Each cloud of rows lies close to a flat space through zero, with a little noise off it, and is much wider in some directions of that space than in others. After each cloud: how many dimensions does that space have?
(in the rows, 128 means zero)

[[126 117 143 122  97 119 135 120 114 121 129 157 131 129 189 138 132 131
  141]
 [ 94 128 118 135 134 127 144 144 137  84 109 115 141 100 130 119 106 101
  129]
 [108 136 120 121  91 122 141 131 126 133 140 149 109 109 159 124 110 128
  132]
 [122 118 113 120 120 129 137 121 138 138 135 135 104 117 114 145 128 112
  138]
 [137 127 130 146 162 102 135 137 134  86 107 118 147 130  95 151 111 104
  122]
 [118 151 101 125 111 159 161 137 148 103 124 128 127 112 151 119 117 128
  161]
 [166 118 115 131 155 116 133 117 145 104 144 110 132 130  83 158 117 104
  137]
 [125 125 125 132 136 141 134 109 128 109 110 104 145 130  93 114 126 120
  158]
 [124 112 125 118 118 112 146 137 148 142 133 176  82 123 148 200 140  94
  132]
 [109  99 151 120 100 129 127 110 110 168 118 177 107 135 145 127 147 146
  149]
 [102 117 148 134 137 137 112 124 121 111 122 102 149 120 117 130 119 101
  157]
 [132 131 121 130 134 122 118 155 129 143 166 124 108 115 128 171 117 109
  124]
 [ 88 120 141 128 129 114 122 154 121 106 122 112 134 112 140 147 123  87
  129]
 [113  93 158 124 114 134 109  94 106 154 124 139 131 136 119 117 139 132
  160]
 [127 122 148 128 162 134  93 137 158 123 147  87 142 120  87 128 113  99
  125]
 [155 141 107 117 124 111 147 118 149 140 121 142  99 146 100 143 142 130
  106]
 [154 118 146 126 122 108 115  98 122 142 137 139 124 149 123 157 134 122
  133]
 [129 145 108 124  97 126 145 115  92 120 115 120 143 134 167  95 141 151
  117]
 [119 148 125 133 129 136 136 109 142 131  95 121 124 141  94 122 128 125
  133]
 [ 97 138 132 140 150 134 136 167 129  67 102  92 171 112 127 100 111 114
  138]
 [102 145 141 131 103 139 129 126 122 126 115 129 139 125 148 105 115 140
  150]
 [112 152 114 129 131 131 146 170 138 111 127 115 119 119 121 149 120 111
  141]
 [105 126 141 126 129 153 132 130 170 120 113 146 129 116 134 105 115 129
  144]
 [138 137 135 114 100 126 134 129 137 135 140 140 117 139 132 134 127 135
  159]]

12

[[125 116 135 174 115 146 112 103 142 109 142 112 196 100 136 131 169 109
   91]
 [115 146 119 157  98 122 101 137 102 104 178 159 155 147 130 100 174 104
  102]
 [200 129 159 151 156  83 109 107  77 151  68 100  63 145 154 139 114 152
  182]
 [145 101  82 174 108 128 163  95  90 150 135 147 103 146 105  89 110 112
  144]
 [ 92 183 126  88 160 122 152 148 175 130 149 127 159 125 145 131 152 125
   76]
 [110 110  87 163 132 121 129  86 111 144 136 108 118 119 118 117 152 107
  103]
 [107 152 114 139 130 143 141 120 111 114 105 130 119 145  97  88 143 162
  110]
 [131 163 120  93 128 123 142 168 109 143 114 166  70 174 109 107 121 143
  136]
 [176 115  89 203 110 106 143 116  91 156 123 155  84 139 130  97 137  95
  118]
 [135  92 131 153 101 147 126 117 104 123 128 129 132 138  77 129 114 109
  166]
 [112 132 140 117 109 169  70 123 129 137 121 143 153 114 164 148 198 149
  106]
 [126 129 132 161 137 101 150 108 101 109 133 114 129 144  70 105 100 121
  158]
 [ 97  93  85 160 124 133 123  86 111 132 130 105 117 109 102 121 138 118
  111]
 [100 167 153  34 168 123 141 176 182 125 117 116 122 127 138 160 102 152
  119]
 [105 102  95 109  87 184 120 140 133 104 138 138 152 124 140 103 130 140
  100]
 [136 132 116 167 154  96 156  98 123 155 120 121 104 120 111 126 120 120
  133]
 [134 116  78 158  97 112 120 142  74 103 135 147  62 149 128  72 116 132
  119]
 [149 174 106 130 112 136 158 156 116 154 139 176 119 187 120  87 168  96
   92]
 [135 135 105 135 130 136 156 130 155 150 130 140 135 119 149 117 145 111
   86]
 [155 114 126 193 146  89 145  84 116 127 126 105 130 102 143 118 106 128
  140]
 [144 129 158 132 152  97 130 129 133 127 115 115 113 116 119 153  96 133
  164]
 [138 128 122 148 126 108 105  99  89 130 151 111 138 154 138 116 157 105
  131]
 [123 129 145 145 109 143 118 102 128 141 164 166 183 123 139 135 153 130
  153]
 [185 111 160 148  99 118  94 137 102 136 130 164 115 131 168 144 123 131
  182]]

11

[[131 144 148 136 114 149 123 145 138 128 112 139 182 138 115 143 133 141
  135]
 [138 102 116 117 157  98 150 134 125 128 161 125 118 114 135 130 124 112
  115]
 [137 144 127 147  96 137 125 110 117 103 118 128  99 163 133 123 143 129
  130]
 [128 128 116 117 144  93 140 152 131 145 153 122 142 112 129 129 125 115
  120]
 [114 104 115 112 154 109 133 136 139 153 144 123 134  96 126 129 115 110
  124]
 [126  81 129 133 101 138 154 135 135 100 150 122 132 141 122 129 147 123
  144]
 [101 105  99 142 101 144 122  99 132 133 116 117  79 131 124 109 130  99
  131]
 [122 166 126 129 130 128 106 124 128 149 104 131 130 123 127 127 117 131
  120]
 [137 197 143 151 114 145 101 144 133 153  88 143 187 139 111 138 126 144
  121]
 [112 164 135 119 113 139 102 120 142 135  96 144 142 135 135 148 115 128
  134]
 [162 108 148 123 150 102 165 163 120 102 174 131 160 133 132 139 144 149
  127]
 [126 128 118 134 121 130 125 106 121 123 123 124  91 137 134 120 129 118
  124]
 [140 106 126 122 133 114 147 125 115 103 155 119  99 137 138 121 140 132
  131]
 [136 140 159 155 107 183 116 134 134 124  93 142 185 143 105 136 138 154
  138]
 [108  84  93 147 129 140 130 106 136 154 125 115  94 107 114 104 124  86
  117]
 [139 126 127 128 128 107 146 153 128 125 151 124 151 133 126 131 137 129
  126]
 [110  77 104 108 149 107 142 121 127 137 160 106  78  97 132 102 123 112
  130]
 [111  76  94 134 126 142 129  66 120 116 124 115  25 125 138 106 124  88
  121]
 [160 151 133 132 148 104 138 138 113 122 145 132 136 139 135 135 131 134
  109]
 [149 136 148 129 119 121 145 161 128 109 147 133 177 143 126 141 144 150
  136]
 [116 132 119 118 135 119 120 122 135 141 123 132 125 120 134 136 114 112
  123]
 [125 143 134 124 124 138 113 108 122 118 111 133 104 138 138 129 123 138
  132]
 [149  99 141 122 138 126 150 121 116  89 152 131 110 143 140 138 137 137
  131]
 [146 143 168 111 153 135 127 151 128 120 127 143 181 122 129 150 123 168
  137]]

7

[[120  86 131 111 190  78 130  99 117 143 106 116 143  65 154 136 109  92
  181]
 [170 134 163 108 128 140 149 144 101 155 112 161  82 105 135 112 172 167
  114]
 [107 143 108  46 106  51 147 126  96 153 141 126 170 180 177  90  71 105
  107]
 [150 104 142  92 134 145 137 115 116 141 130 151 136  62 129 146 163 152
  135]
 [167 153 157  91 118 102 149 135 115 152 132 144  81  69 133 113  67 143
  191]
 [105 146 112 129 156 104 120  87 113 104  79 118 162 111 147 153  99  93
   99]
 [114 145 128  87 146 125 128 116 135 142 133 100 140  94 155 133  82 139
  156]
 [ 88 142 140  96  94 133  91  80 147 113 134 127 157 129 118 122 144 128
  142]
 [124 100 133 126 119 117 124  50  79 128  57 119 157 119 130 108 180 141
  114]
 [142 134 122 144 157 111 163 108 121 146 115 105  88 163 127 134 156 167
  140]
 [ 96 111 157 152  99 160 160  77 106  98 114 143 162 133 131 113 150 146
  107]
 [ 75 119  57 161 157 117 118 196 148 107 142 114 120 169 154 160 104 120
  145]
 [101 147 176 178 165 183 103 113 141 120  92 125 106 109 109 157 151  63
   94]
 [154 119 161 182 122 138 147 116 165 156 108 107 115 111 122 133 135 132
  114]
 [120 119  85 156  88 100 134 107 129  75  86 125 168  81  68 156 174 136
  161]
 [127 115 117  85 149 125 154 115 101 135 113 132 142  96 140 137  43 127
  108]
 [133 165 162 159 106 193 128 110 113 128 111 106 117 129 115 129 149 129
  109]
 [128 216 145 109 149 150 168 186 125 128 110 113  83 109 117 187 118 137
  119]
 [135 117 121 165 116 134 150 156 171 159 154 141  95 133 141 119 162 144
  113]
 [ 94 167  94 105 167  78 148 169 126 150 110 120 131 129 166 125 140  78
   90]
 [147  83 136 158  84 164 137  63 103 157 124 119 122 128 119 104 164 146
  137]
 [107 180 119 133 206 113 123 133 163 145 125 118 121 106 166  96 164  87
   77]
 [ 86 154 177 162 179 127 132 170 171 128  99 112 125 105 167 127 118  98
  118]
 [137  92  91 225 193 151  93  78 130  89 143 114 145 153 145 235 218 101
  141]]

17

[[143 143 121 154 122 150 109 135 119 120 137 105 119 129 137 136 114 125
  118]
 [125 110 141  94 132 128 147 137 134 134 104 122 102 133 126 109 141 136
  128]
 [148 143 129 142 130 142 104 140 131 127 142  95 124 133 136 152 122 124
  106]
 [146 146 137 132 119 118 110 118 131 114 152 135 149 133 144 157 129 115
  118]
 [108 116 127 123 149 130 122 144 138 147 117  99 123 133 104 128 146 140
  116]
 [131 148 113 144 127 146 126 127 126 120 117 107 123  96 118 110 116 114
  131]
 [154 127 145 131 122 109 127 157 119  91 119  97 113 137 149 111 127  98
  123]
 [111 115 121 118 126 141 147 112 125 151 121 156 119 129 121 120 124 153
  140]
 [136 111 135 135 121 119 128 136 116 127 141 146 128 163 148 139 121 138
  129]
 [126 129 110 137 126 133 141 119 128 148 136 150 135 124 126 134 107 140
  144]
 [133 109 139 111 133 122 135 144 131 136 123 121 112 151 136 128 133 138
  124]
 [119 130 125 112 140 132 132 128 143 143 119 114 123 114 111 126 136 133
  124]
 [152 134 141 108 105 136 136 105 127 125 144 167 121 141 160 144 116 136
  130]
 [148 161 107 135 124 148 133 115 141 139 135 124 131  95 127 139 101 123
  134]
 [ 87 118 114 121 137 157 143 113 124 143  96 128 110  99  92  88 140 147
  137]
 [220 187 144 145  87 131  96 122 128  82 182 123 134 138 198 186  89  89
  106]
 [130 139 123 114 136 156 126 127 143 151 120 103 110 111 115 135 129 141
  114]
 [155 195 101 161 112 182 101  99 130 122 146 106 129  73 128 149  97 113
  115]
 [115  97 145 117 139 100 132 151 123 121 112 121 125 152 125 110 150 126
  129]
 [163 164 115 150 104 165 118 110 120 119 148 132 119 111 152 145  93 124
  127]
 [135 108 148 117 137 130 122 165 122 113 104  83  90 145 132 107 144 124
  110]
 [128 123 118 138 140 124 126 144 133 143 132 116 133 135 123 138 124 132
  127]
 [ 84 151 106 154 140 125 110 101 131 125 124 130 173  82  83 119 144 112
  136]
 [138 116 142 136 129 119 118 156 117 105 119  98 115 146 137 116 135 114
  119]]

7

[[140  98 105 130 150 111 109 126 116 131 141 129 136 118 131 123 129 143
  109]
 [ 81 135 149 146 136 140  78 135 136 142 122 159  79 150 123 123 120 160
  173]
 [141 120 131 133 142 107 126 108 126 132 166 120 106 127 113 141 130 125
   91]
 [ 97 130 168 140 117 122 164 177 115 157 132 104 112 126 127 143 119 165
  145]
 [110  96 125 135 120 116 141 112 136 144 134  99 169 114 141 121 131 145
  124]
 [164 110 103 122 126 122 144 118 126 137 107 133 116 122 100 121 116  99
  125]
 [124 130 134 121 135 140 116 118 137 114 111 139 128 126 141 143 137 131
  117]
 [155 136  91 138 151  79 106 122  96 129 219 116 124 128 123 100 133 109
  105]
 [176  92 105 123 144 140 125 144 126 117 134 127 166 118 116 110 125 138
  120]
 [130 117 125 135 128 144 134 157 122 128 119 125 141 116 133 107 147 151
  141]
 [ 97 164 132 116 112 100 128  51 147 121 136 124 142 138 158 147 127  75
   99]
 [103 113 152 127 129 145 119 135 142 124 119 121 165 132 150 140 114 167
  143]
 [136 163 131 133 118 158 116 135 141 113 125 152 106 141 109 108 139 103
  156]
 [104 105 143 117 128 140 120 120 146 123 102 125 180 136 155 144  99 152
  142]
 [135  88 130 140 130 136 131 146 130 140 142 114 154 125 116 116 115 162
  146]
 [102 129 150 145 111 164 133 158 140 140 105 137 110 129 114 108 139 156
  183]
 [145 156 108 147 125 119 115 116 122 130 164 141  82 133  98 100 150  89
  131]
 [110 106 141 137 125 128 130 113 143 144 112 126 114 130 119 139 117 140
  133]
 [ 74 138 169 124 113 123 139 150 133 145  85 129 117 146 143 164  79 145
  170]
 [135 113 111 131 132 104 142 148 106 140 139 109 143 109 136 118 140 137
  122]
 [126 169 120 124 108 137 118 105 142 111 121 147 121 137 131 112 141  82
  145]
 [142 116 130 127 142 100 122 107 125 136 164 122 111 136 109 148 104 118
  100]
 [106 151 128 133 119 132 109 114 140 121 152 130 155 142 147 103 136 120
  149]
 [134  71 121 137 127 113 150 141 118 164 113 109 128 113 101 125 108 149
  137]]

9

[[112 114 183  97 112 164 121  89  82 166 121 135 103 130 151 119 136 126
  111]
 [120 117 102 138 110 123 109 119 138  93 117 126 116 143 145 112 139 101
  143]
 [ 72 111 165  76 123 163 123 115  77 194 184 160  92  65  93 127 139 122
  116]
 [137 147 165 102 125 162 118  89 121 158 101 102 134 157 175 118 133 111
  107]
 [107 137 119 110 123 163 129 119 119 174 161 155 105  88  89 136 132 101
  131]
 [126 111 115 141 125 122 120 136 129 107 135 141 117 129 117 137 127 131
  138]
 [145 142 139 130 149 110 158 154 131 156 155 148 147  88  80 168 101 176
  118]
 [ 59 103 125  84  86 141 100  95  99 147 180 166  79  66 111 109 152  89
  130]
 [127 138 126 116 107 134 111  94 137 117  99 103 131 155 180  98 144  92
  122]
 [ 99 118 102 120 110 112 110 125 136 107 147 134 118 108 127 112 139 105
  136]
 [160 128 103 171 148 119 139 156 146  98 104 120 140 162 120 136 120 142
  146]
 [122 145 114 114 129 131 120 123 147 137 141 116 137 115 130 126 130 109
  123]
 [213 151 153 162 189  81 148 173 174  99 109  96 203 170 132 197  76 224
   99]
 [ 87 105 156 105 113 151 135 119  77 172 162 170  87  79  91 126 137 130
  129]
 [107 126 136  98 119 105 109 117 135 121 147 118 140 108 147 121 131 126
  111]
 [ 96 114 180  77 105 144 106  83  92 161 149 141 104 103 147 127 137 125
  103]
 [ 70 106 146  73 105 150  85  95 104 148 176 142  93  90 134 117 150  94
  116]
 [106 118 123 118 120 158 115 118 112 140 133 134 105 126 127 112 144  97
  136]
 [ 69 118 175  63  90 157 130  84  68 207 183 179  81  45  97 128 139 120
  108]
 [108 118 121 122  89  97 106  98 134  74  79  88 134 167 211  60 157  88
  132]
 [134 130 113 141 129 143 137 133 127 139 133 148 117 121 100 140 125 124
  139]
 [197 135 189 144 178 124 146 148 128 137 111 117 166 169 129 194  85 216
   97]
 [ 99 112 125 107 126  96 101 136 141 101 160 119 136 105 137 122 132 130
  120]
 [160 124 134 159 125 118 129 122 132  86  64  99 138 199 180 108 130 130
  135]]

7

[[104 158 176 129 114  78 134 128  92 124 165  98 118 121 117  90 137 169
   98]
 [135 146 147 123  98 109  93 190 164 101  99 161 124 180 113 172 141 130
  174]
 [ 80 148 127 157 127  64 133 128 124 165 127 135 113 104 104 100 127 137
   94]
 [126 118 119 143  88 136 135 111 131 161 132 138 126 117 104 131 106  93
  175]
 [108 138 130 136  41  96 155 104 100 124 133 163 154 105 197  98 158 119
   94]
 [117 106  89 125  73 160 138 124 142 125  97 151 160 149 169 134 134 103
  158]
 [ 78 115  95  97  93 149 144 117 121 147 111 148 119  74 138 166 109 129
  131]
 [119  74 126 134 217 159 159  80 151 199 130 137 126 129  70 106  61 151
  158]
 [172 127 123 187 114 179  96 170 119 127 108 145 107 163  92 195 156 110
  179]
 [ 90 187 180 187 120  78  64 149 168 145  96 164  90 126  92 121 139  78
  130]
 [158 112  60 105 114  88 123 158 139 139 179 114 113 142  97 158 120 123
  123]
 [103 115 127 107 160 137  93 140 163  96 100 127 108 153 131  99 125  86
  121]
 [ 74 142 128 108 118 129 122 135 139  97  93  83 147 180 133  64 148 148
  138]
 [121 100 135 133 124 104 169 120 108 162 115 110 149 119 102 113 117 130
  128]
 [150 142  74 190  73 106 133 165 116 155  91 154 132 121 110 188 166  97
  145]
 [136 123  94 102 144 109 127 134 148 105 126 149 117 113 144 105 110  85
  144]
 [138 144 107 166 138 164 109 110 137 131 115 149 118 138 110 127 166 128
  139]
 [165 124 171 164 170 119 111 138 117 126 129 174  65 123  40 112 147 110
  165]
 [ 89 140  36 118  72 203  90 150 150  97 151 122 143 180 240 151 121 147
  125]
 [141  60  47  50  48  93 149 137 192 151 149 168 153 169 103 169  95  97
  179]
 [ 64 109 115 126 139 165 143 123 123 160 112 119 132 108 162 131  78 149
  120]
 [106  99 152 138 169 117 128 169 108 139 112 166  71 127  64 159 134 178
  119]
 [136 102 112 134 107 189 105 136 126 117 117  96 136 182 121 161 160 119
  124]
 [116 144  93  97 126 129 108 118 157  92 117 120 123 144 120  88 153 109
  147]]

14
